The first 4 rows are patterns. Each new row is the sum of 2 different patterns, raised or lowered, with some noise. Before adding, each is slid sideways (what falls off one end comes back at the other) and multiplied by a number that may be negative. Names go in the order of the patterns.
Some rows, each with the names of its patterns after it:
[  0  10  -5  -8  -4  11   2   6  17  -4   2   5 -10   0  -3  -1  -2  15
   6   4  -4   0  -9  15  -1  -4  11   1  -1   1   3   1   9   0 -17 -10
   1 -14  -1   2  -4  -4  -5  11   3] | K554
[ -3   0   2   1   1  12   4   5  -5  -1   4  -5  -4   1 -11 -17   7  -3
  -1  14 -17  10   0   7  -8  -3  -3  -2   1   8  -5   0   0  -1   6  -1
   1  -9   7   3 -10   1   0   2  -2] | K144
[  1   3   6   0  -8  17  13  -1  12  -3   9   3   1 -10   3  -3   3   9
   2   3  -2 -17  -4  -5   0  -1  -1  -6   3  -1   1   2  -3  -1   5  -5
   5   4  17   2  -1 -13 -10  -2   1] | K627
[ -4   1   2   0   1   8  -1   0  -1  -5  15  -4   2   4   5   1  -9  -1
   6   3   0  -1   3   0   8  -1  -2  -8  -5  10  -5 -14   7   0  -5  15
   2   2   1   5 -12   0   0  17  -5] | K784

New rows, each followed by the names of its patterns:
[-12  -5   6 -15  -3  -6  22  -3  -4   9  -6  -8  -3  13   0   3  13  -8
  14  -3  -6   1  -3  -2  -9  13  10   4  -5  -3  -7  13  -1  -4   7  -7
  -6   8   1 -12  14  -1 -19   2  -2] | K554 K784
[ 17   8   9  15   4  12   4  -3  -2   7   0   8   9   6   1  10 -12  -1
   8   2   2   5   1   8   3   4   4   1  -4   6  -6  13   5  14   8   5
  -9   3  16  -1   6   6   0  18  -9] | K144 K627
[ 18  -6   0   6  -2   4   4  13  -4   8   1  14  -8  13  21   0   6   7
  -2  -3   4   7   3  21  -5  11   0   2  -6  12  12   3   9   2   3   9
   4   5   4   6  -9   6  10 -14   8] | K554 K784
[ -7  -2  -5  -7  -1 -10  -9 -20  -8 -15   1  -3  -2  -7 -11  -2  -6  -8
   8  -5 -20  -1 -12 -13   1 -18  -7  -4   0   0  -4 -10  -7 -13  -3   9
  -4  -2 -10  -5  -8   7 -13  -5   0] | K144 K627
[ -1  -9  -8 -13   2  -4 -15 -12  -6 -19 -25  -1 -14  -7   5 -11   7 -14
   3   0 -18  -9  -5 -20  -4 -14 -10 -12   1  -2  -9 -23 -10   4  -7 -16
  -8  -6 -12  -8 -10  -5  -1 -23  -5] | K144 K784
[-17 -12 -34 -17 -10  -1 -17 -23 -29 -30 -13 -21 -21 -24 -20 -10 -32 -17
   1 -20 -14  -7  -9 -17 -17 -26 -30 -22 -18   8 -22 -21 -21 -33 -26 -23
 -12 -23 -21 -24 -22  -7 -23 -17 -20] | K627 K784
[ -9 -24 -10  -8   5   3   0  -9 -10 -18 -18   1  -4 -36 -15  -8 -27   7
 -16 -10  -7   6 -17  -6 -11  -3 -12 -14  -5  10  -4  -2  -1  -7  -6  -3
 -17   7 -12  -6  -1  -2 -12 -10 -15] | K627 K784
[ -3   6  -6   0  25   8  -1   5   2   1  17  14   7  -8  -1  -2 -14   6
  16  -7 -20   1 -12 -12  -1  -1  -5  19   0   7   2  -4 -15  -5  -2  19
   7  13 -12   2   6  -7   0   4   0] | K554 K627
[ -2  -9 -20 -10 -15 -12  -7 -20 -17 -22 -15 -25  -8  -9 -11 -18  -8 -13
  -7 -17 -19 -20 -12  -7  10  -3 -16  -7   4 -18  -6  -9 -27 -15 -14  -9
 -15  -5  -7 -14 -32 -21  -9 -12  -3] | K627 K784
[  3 -14  -5   6  -9  -3 -12  -5 -16  -7  -5   3   4 -10  -8  -9  -1  -7
  -7   6 -16 -12   4   0  -6  -9  -4 -14  18 -14  -3 -12  -5  -3  -6  -3
   9  -7   2  -5  -5   0  -6  -6  -3] | K144 K627
[-22  -8  -3  -3  -8  -2   7  -3  -4   7   6   1   9  -4  -8  -6  -2  -1
   0  19  -3  -2   9  -8   0   5  15  -9  17   6 -11  13 -10  -9   5   5
   1  15   6  -3  -5   7   2   6   1] | K554 K144
[-11  -8 -20 -14  -5 -21 -17 -16 -30 -17 -12 -17 -16   1 -32 -17 -14  -3
 -19 -15 -16 -16 -15  -1 -21 -19 -21 -23  -3 -23 -27 -20  -8 -15 -12 -13
 -13 -14 -11 -30 -18 -15   0 -20  -8] | K144 K784
[ -2  11   3  -5  -2   4  -6   3  -3   1   0  -1  -1  -5  -1 -12   5   6
 -18   7  -3  -3  16   0  -1  -2   3 -26  -5  -5  21  -6  -7   4   5  -4
  11  22  -8   3  -1 -18  31 -15   3] | K144 K784
